There are 10 hidden switches. A switch that is on adds its own fixed numbers to the row, and there is some noise. The rows also spread widely along 11 directions, which tell nothing about the answers.
In the rows, 128 means zero.
Known rows, each followed by its switches (1 for on, 0 for off):
[131 123 103 142 124 146 126 141 111 133 109  93 103 139 109 109 121 180
 122 145 133 150 136 140 107 123 130 132  91 167 125 113 123 154 100 141
 140 151 157  95 111 171 127 140] => 0 0 0 0 1 0 1 0 0 1
[117 141 114 114 111 128 104 123 149 143 143 119 127 165 124 132 152 146
 154 134 102 128 144 145 131 157 118 161 100 142 156 103 107  99 124 149
 172 150 118 102 131 169 127 124] => 1 0 0 0 1 0 1 0 0 1
[ 93 126 135  92 118 125 123 159 131 189 160 160 177 133 156  75 124  96
 139 119 128 109 153 130  87 145  65 154 116 112 134  76 156 127 104 103
 140  97 117 105 156 185 117 141] => 1 1 0 0 0 0 1 0 0 1
[114 163 120 156 104 129 119 136 140 161 125  97 124 136 116 153 124 128
 151 139 109 140 146 141 113 136 118 160  98 142 147 137 137 140 136 153
 134 135 137 119 134 112 141 125] => 0 0 0 1 0 0 0 0 0 1
[127 130 132 136  90 128 105 124 158 128 131  97  96 128 122 132 117 136
 135 114 126 149 126 108 101 126 178 140 117 155 138 102 123 145 135 142
 170 135 122  84 142 137 149 141] => 0 1 0 0 0 0 0 0 0 0
[146 134 105  72 167 149 123 125 134  72 157 206 155 129 184 133 124 195
 150 105 130 146 119 135 117 104 145 148 164 160  66 100  68  63 131 140
 154 117 105 107 123 184  95 106] => 1 1 0 1 1 0 0 0 0 0
[125 177 111 161 140 117 109 115 106 147 131 114 136 147 134 168 130 173
 117 137 143 121 145 148 116 128  68 132 108 172 133 129  96  99 156 136
 139 133 119 125 108 142 152 147] => 1 1 1 1 0 0 0 1 1 0
[127 131 103 112  96 156 136 152 128 177 145 131 131 160 157 100 124 147
 157 173  89 130 144 133 102 138  93 164 103 146 141 114 152 128  91 166
 133 135 145 116 122 161 106 132] => 1 0 0 0 1 0 0 0 1 0
[104 144 126 143 133  92 145 140 106 138 110 108 124 143 124 122 143 165
 135 149 114 125 145 146 117 142 108 137 116 164 128 130 118 130 115 133
 130 143 147 125 123 150 129 138] => 1 1 0 0 1 0 0 1 1 0
[108 150 141 145 109  78 140 152 122 141 128 123 139 149 133 138 146 143
 166 114  85 161 117 137  88 148 145 167 131 120 126 129 124 112 136 166
 124 131 134 123 129 140 119 101] => 1 0 1 1 0 1 0 0 1 0
[135 133 117 120 110 147  98 113 159 137 132 134 105 150 163 132 128 163
 141 132 131 135 137 132 128 126 137 125 116 171 117 101 118 108 122 141
 171 146 104  96 121 165 127 150] => 1 1 1 0 0 0 0 1 1 0
[134 135  98 127 120 178 109 158 125 156 170 139 144 152 132 109 140 143
 118 194 125 147 149 107  97 125  46 144 108 147 139 131 150 112  57 149
 135 119 164  99 127 179 138 183] => 1 0 1 0 0 0 0 0 0 0
[140 138 112 123 189 165 118 177 124  70 176 190 176 145 100 134 146 163
 106 182 147 166 128 111  93 104  52 127 151 132  76 164 109  74  35 130
 128  91 169 113 111 201 134 166] => 0 0 1 1 0 0 1 0 1 1
[119 115 145  83 137 116 101 155 163 113 188 176 196 113 137 115 123  67
 140  37 175 144  90  82  83 125 155 126 172  60  98  54 131 100  96  75
 155  93  91  69 171 170 144 137] => 0 1 0 1 0 0 1 0 1 1
[111 129 145 135 139 101 131 139  97 144 127 132 136 139 119 101 111 154
 115 112 152 101 150 155  91 136  85 141 115 170 117  90 104 145 145 107
 153 111 107 127 123 181 124 129] => 1 1 0 0 1 0 1 0 0 1
[135 139 112 118 132 137 169 152 130 137  99 164 141 103 186 101 128 166
 172 123 122 165 109 125 105 102 181 138 143 129  82 107 147 137  99 135
  85 149 118 112 127 122  99 114] => 1 1 1 0 1 0 1 0 0 0
[108 117 132 111 143  76 111 131  78 121 120  95 136 151 105 105 123 171
 103  76 142 121 137 153  86 146 106 131 108 158 131  68  80 125 160 115
 169 115 137  85 113 216 129 116] => 0 1 0 0 0 0 1 0 0 1
[106 136 132 120 110  99 126 138 102 166 123 119 139 136 151 108 110 150
 129  86 137 137 115 151  85 129 117 143 116 151 130  76 129 133 151 131
 150 123 114 107 124 168 127 115] => 1 1 0 0 0 1 0 1 1 1
[109 150 117 132 125 131 132 148 130 140 125 139 143 127 136 117 125 150
 125 135 120 149 134 128  85 114 119 141 113 145 113 125 135 115 108 128
 121 120 138 114 120 154 124 131] => 1 0 0 0 0 0 1 0 1 1
[132 145  72 109 140 141 111 118 122 137 125 101 143 136 157 143 162 149
 140 111 145 127 129 128 149 141 107 123 110 122 164  77 110  96 108 114
 139 167 131  74 142 144 142 147] => 0 1 0 0 1 0 0 0 0 0
[ 85 138 137 122 156  96 147 155 121 141 117 152 151 108 162  97 146 148
 148 125 120 119 160 143 119 140 127 135 136 131  77 125 130 129 102 101
 108 129 130 121 151 148 100 131] => 1 0 0 1 1 0 0 1 0 0
[170 168  76 142 171 154 144 120 114 112 109 155 163 149 167 182 150 169
 176 137 159 136 109 160 167 112  95 136 148 139 120 116 101  90 129 150
 105 158 101 141 103 108 122 125] => 1 1 1 1 1 0 0 0 0 0
[141 109 124  75 112 144 120 142 149 155 168 178 151 178 172  98 120 146
 180 125  99 129 129 133 105 148 121 165 132 120 109  78 120  97 109 155
 163 126 101 105 126 200  87 111] => 1 1 1 1 1 0 1 0 1 0
[155 148 108 165 105 165 149 146 123 156 106 114 125 140 137 149  97 158
 161 162 136 156 117 143 111  97 119 151 126 159 126 131 150 167 125 177
 116 137 131 141 100 104 125 131] => 0 1 0 1 0 1 0 0 1 0
[138 151 112 134 107 152 105 108 130 152 150 138 132 160 152 150  99 153
 126 137 139 112 137 143 105 118  77 150 116 179 140 104 113 104 162 152
 162 116  97 130 100 155 131 132] => 1 0 0 0 0 0 0 0 1 0
[120 143 119 112  93 153 129 145 163 164 139 128 139 146 147 126 131 134
 172 179 101 147 135 126 122 128 117 159 118 134 142 130 155 125  94 164
 134 137 138 114 122 134 127 143] => 0 1 0 0 0 0 1 1 1 0
[ 94 130 102 108 155 110 109 142 111 148 109 107 146 107 153  95 135 157
 120  69 151 137 148 136 112 131 138  99 104 115  97  74 123 125 109  79
 126 146 144  62 149 179 118 143] => 0 0 0 1 0 0 1 1 0 1
[ 97 183 154 140 116  86 124 110 142 117 143 139 127 136 124 164 129 173
 125 145  92 117 151 143  91 141 112 175 123 174 135 155  70  82 180 145
 154 110 107 135 115 132 150 109] => 0 1 0 0 1 0 1 0 1 0

New rows, each followed by its switches (1 for on, 0 for off):
[151 133  88 106 115 168 129 123 120 153 136 136 134 126 179 115 109 164
 151 122 155 142 112 129 122 105 130 134 121 159 120  77 133 130 117 140
 140 150 116  95 120 146 125 142] => 1 1 0 0 1 0 0 1 0 0
[195 149  57 157 143 180 141 144  67 130 141 104 186 141 108 160  92 144
 117 115 224 180  50 107  90  61  70 115 136 128 148  75 140 130  94 142
  97 132 151 108  81 132 180 157] => 1 1 0 0 0 0 1 0 1 1
[127 135 117  89 140 120  89 100 153  98 148 145 144 175 140 160 154 148
 161  91 145 117 118 159 162 145 119 147 140 155 139  75  74  65 156 141
 200 137  86 105 120 180 129 119] => 1 1 0 0 0 0 0 1 0 1
[132 143 130 125  98 141 137 129 181 151 116 144 144 111 172 137 112 110
 184 101 152 147  94 116 130 104 192 133 150 111 112  87 162 143 125 128
 121 144  82 109 132  93 131 132] => 0 1 0 0 0 0 1 1 1 0
[129 170  91 155 128 149 102 104 123 168  90 121 117 101 185 140 121 194
 117  97 170 143 135 155 120  99 122 110  91 170 118  89 121 112 158 114
 124 163  95  95 113 137 133 142] => 1 0 1 0 0 1 1 1 0 1
[125 168 104 149 123 131  97 118 119 130 159 109 138 112 120 151 126 152
  98  99 156 146 130  94  88 118 122 129 112 138 131 109  99 101 131 106
 141 136 129  78 146 145 174 158] => 1 0 0 1 1 0 1 0 0 0
[109 159 120 142 125 133  68 121 144 126 164 109 123 123 109 142 150 150
  81 127 153 146 146 104 102 134  94 117  95 147 140 124 106  88 102 103
 166 128 138  62 143 176 182 184] => 0 0 1 0 0 0 1 1 0 1
[ 83 148 129 130 125  80 139 155  81 181 118 107 158 139 139  99 119 151
 126 122  99 115 167 150  73 150  78 151  99 126 127 114 130 135 142 123
 104 112 156 117 124 167 111 114] => 0 0 0 1 0 0 1 0 1 0
[111 139 140 132 120 107 159 156 100 166 108 148 152 118 149  96  81 154
 159 104 115 144 129 155  67 110 145 163 124 146  83 107 143 167 158 146
  98 108 128 141 111 145  90  86] => 1 0 0 1 0 0 1 0 0 1
[124 138 128 161 118 118 123 151 131 130 130 106 128 149 102 131 149 122
 137 148 131 148 125 116 107 136 115 137 129 137 138 130 140 138  95 139
 133 134 142 112 131 140 146 159] => 1 0 1 0 0 0 0 0 0 0
[112 152 129 133 155  98 128 140 122 120 127 147 170 182 119 163 153 150
 158 125 120 119 135 184 134 147  66 163 140 134 130 117  91  84 152 149
 148 122 108 153 102 168 110 100] => 1 0 0 1 0 1 1 0 1 1
[172 119 112 151 151 191 132 144 154 117 135 158 146 158 123 154 118 130
 156 168 189 114 125 133 160 105  89 120 155 139 106 112 132 144  82 121
 142 134  94 140 111 131 128 170] => 0 1 0 1 1 0 1 0 1 0
[160 197  91 170  97 170 135 109 131 188 101 122 136 104 170 176  83 159
 171 124 141 158 110 149 106  90 136 158  99 150 138 122 147 144 172 172
  95 150  98 130 102  60 145 106] => 0 1 1 1 0 0 1 0 0 1
[120 167 117 142 151 125 102 130 119  95 142 133 139 144 110 174 142 182
 121 138 126 145 140 158 115 128  81 155 120 168 124 147  75  81 146 155
 159 116 137 126 108 158 143 121] => 0 0 0 1 0 1 0 0 0 1
[ 99 128 137 104 143 148 122 160 150 132 134 176 137  97 169  91 127 156
 121 139 145 135 150 134 104 110 109 128 133 156  79 121 140 129  86 106
 146 105 121 105 149 171 115 154] => 0 1 0 0 0 1 0 1 0 1
[115 168 109 167 127 118 118 110 123 137 107  97 120 102 144 155 129 155
 109 105 166 117 136 128 118 117 130 115 111 155 135 108 113 131 154  99
 123 150 107 102 136 105 158 145] => 0 0 0 0 1 0 0 0 0 0
[106 150 130 127 159 149 116 146 168 125 136 176 158 117 151 134 146 131
 140 150 146 110 172 134 137 125  88 129 146 126  88 136 125 109  99  95
 126 114 106 125 146 137 118 160] => 0 0 0 1 0 0 1 0 0 0
[123 149 121 143 140  97 139 118 125 128 100 120 141 137 146 151 150 130
 162  95 152 105 122 152 152 139 133 132 142 136 137  90 110 128 158 114
 132 154  83 128 132 110 129 120] => 1 1 0 0 1 0 0 0 0 0
[142 120  90  95 202 183  93 139 155  73 150 189 157 145 147 142 154 157
 123 139 176 114 157 145 167 116  64 104 146 146  85 108  90  73  74  92
 171 116 114 104 134 194 118 170] => 0 1 0 1 0 0 0 0 0 1
[119 160  91 112 158 144 143 157 105 136 133 139 170 125 143 131 138 164
 151 160 118 160 133 145 119 116  82 154 122 135 114 146 131 107  89 157
 106 124 175 121 119 144 124 129] => 0 1 0 1 0 0 0 1 0 1
[129 118 109  93 115 148 133 141 125 161 128 134 148 130 180  96 110 141
 164 119 141 137 118 136 117 117 129 136 129 135 118  76 156 144 111 139
 132 132 127  95 126 153 107 133] => 0 1 0 0 0 0 0 1 0 0
[116 191 148 183 165  82 172 133 124  89  91 159 152  90 131 177 123 167
 140 120 148 138 121 138 106  94 159 140 169 152  72 165  90 117 160 110
  84 122  95 167 116  74 138 110] => 1 1 0 1 1 0 1 0 1 0
[164 123 108 131 123 168 126 144 169 109 108 147 116 137 149 149 125 154
 192 116 139 184  92 138 139 105 192 138 145 132 100 106 135 139 102 172
 143 156 112 108 123 125 111 118] => 0 1 1 1 0 1 0 0 0 1
[151 100 108  97 149 187 109 155 116 134 177 154 132 184 121  95 133 187
 136 205 126 132 161 136 124 140  37 143 112 166 112 126 112 117  50 155
 174 126 162 101 110 233 116 177] => 0 1 1 1 1 0 1 1 0 0
[131 107 106 150 147 160 127 167 173 106  92 107 110 151 100 122 175 131
 149 185 139 143 151 115 167 128 137  94 131 123 120 129 151 149  25 111
 135 165 153  99 138 143 126 192] => 0 1 0 0 0 0 1 0 1 0
[145 109  89  88 128 164  87 128 134 145 172 133 136 156 156 121 122 143
 127 105 147 110 141 115 122 142  93 122 111 129 134  63 110 102 100 113
 183 136 118  66 144 198 127 155] => 0 1 0 1 1 0 0 0 1 0
[118 146 114 112  90 168 121 149 154 171 147 138 129 154 143 114 112 152
 146 183  80 145 150 137  91 130  97 171  90 152 139 136 150 120 100 175
 142 121 148 116 113 161 113 124] => 0 0 0 0 0 0 1 0 1 1
[124 147 118 130 121 135 113 130 131 117 137 136 123 105 143 122 109 162
  97 104 150 163 120  90  68  93 158 119 126 154 102 103 114 109 117 110
 139 122 131  79 133 159 152 150] => 1 1 0 0 0 0 1 0 1 0
[102 155 169 134  92  58 126 104 135 118 135 112 112 130 125 142 119 149
 151  77 108 137 105 130  92 140 201 170 136 163 120 109  90 119 199 153
 163 131  94 117 125 129 137  90] => 1 0 0 0 1 0 0 1 0 0
[133 155 103 113 163  98 129 129  90  96 119 127 148 132 151 148 159 223
 145  99 122 178 105 145 116 124 144 139 134 139 106 109  64  72 136 153
 130 155 145  85 108 170 130 109] => 0 1 1 1 1 1 1 1 0 0
[144 139  89 139 128 175 124 162 122 132 155 114 148 146 101 132 135 143
 114 189 146 164 127  93  98 104  70 129 119 137 146 135 147 123  46 138
 124 126 180  94 120 156 166 186] => 0 1 0 0 0 0 1 0 1 0
[148 170  94 162 117 160 109 110 129 165 134 111 142 108 149 168  98 129
 130  91 184 118 120 132 122 110 108 128 105 136 142  90 129 137 155 115
 132 143  88 108 134  95 162 142] => 0 0 0 1 1 0 0 0 0 1
[101 152 139 133 126 120 146 147 126 154 133 159 159 103 165 109 132 148
 140 131 144 133 132 131 103 116 111 144 141 135 104 116 138 126 117 115
 109 124 104 126 138 133 124 142] => 1 0 0 0 1 1 1 1 0 0
[137 156  97 150 161 145 108 122  73 140 119 124 141 116 152 132 118 214
  74 130 190 136 141 144  95  94  45 103 108 183 119 106  98 112 135 108
 130 128 132  94 101 176 160 175] => 0 1 1 0 0 1 1 1 0 0
[114 123 112 120 143 108 124 146 117 147 121 117 148 143 146 117 141 135
 145 103 145 124 138 135 128 136 116 115 127 124 113  85 126 125 108 105
 135 142 132 100 140 162 118 143] => 1 1 0 1 0 0 0 1 1 0
[113 140 107  90  92 134 118 143 122 175 168 136 146 129 183 104 116 160
 151 107  92 162 119 114  77 132 135 163 111 124 121  91 132  99 116 155
 140 137 138  84 142 171 115 115] => 1 0 0 1 1 1 0 1 1 0
[115 148 117 121 134 122  86 132 152 116 147 107 118 155 108 154 169 154
 142 143 104 152 149 133 136 158 118 145 104 144 139 137  98  86  99 149
 178 145 152  84 140 171 150 148] => 0 1 1 1 0 0 0 1 0 1
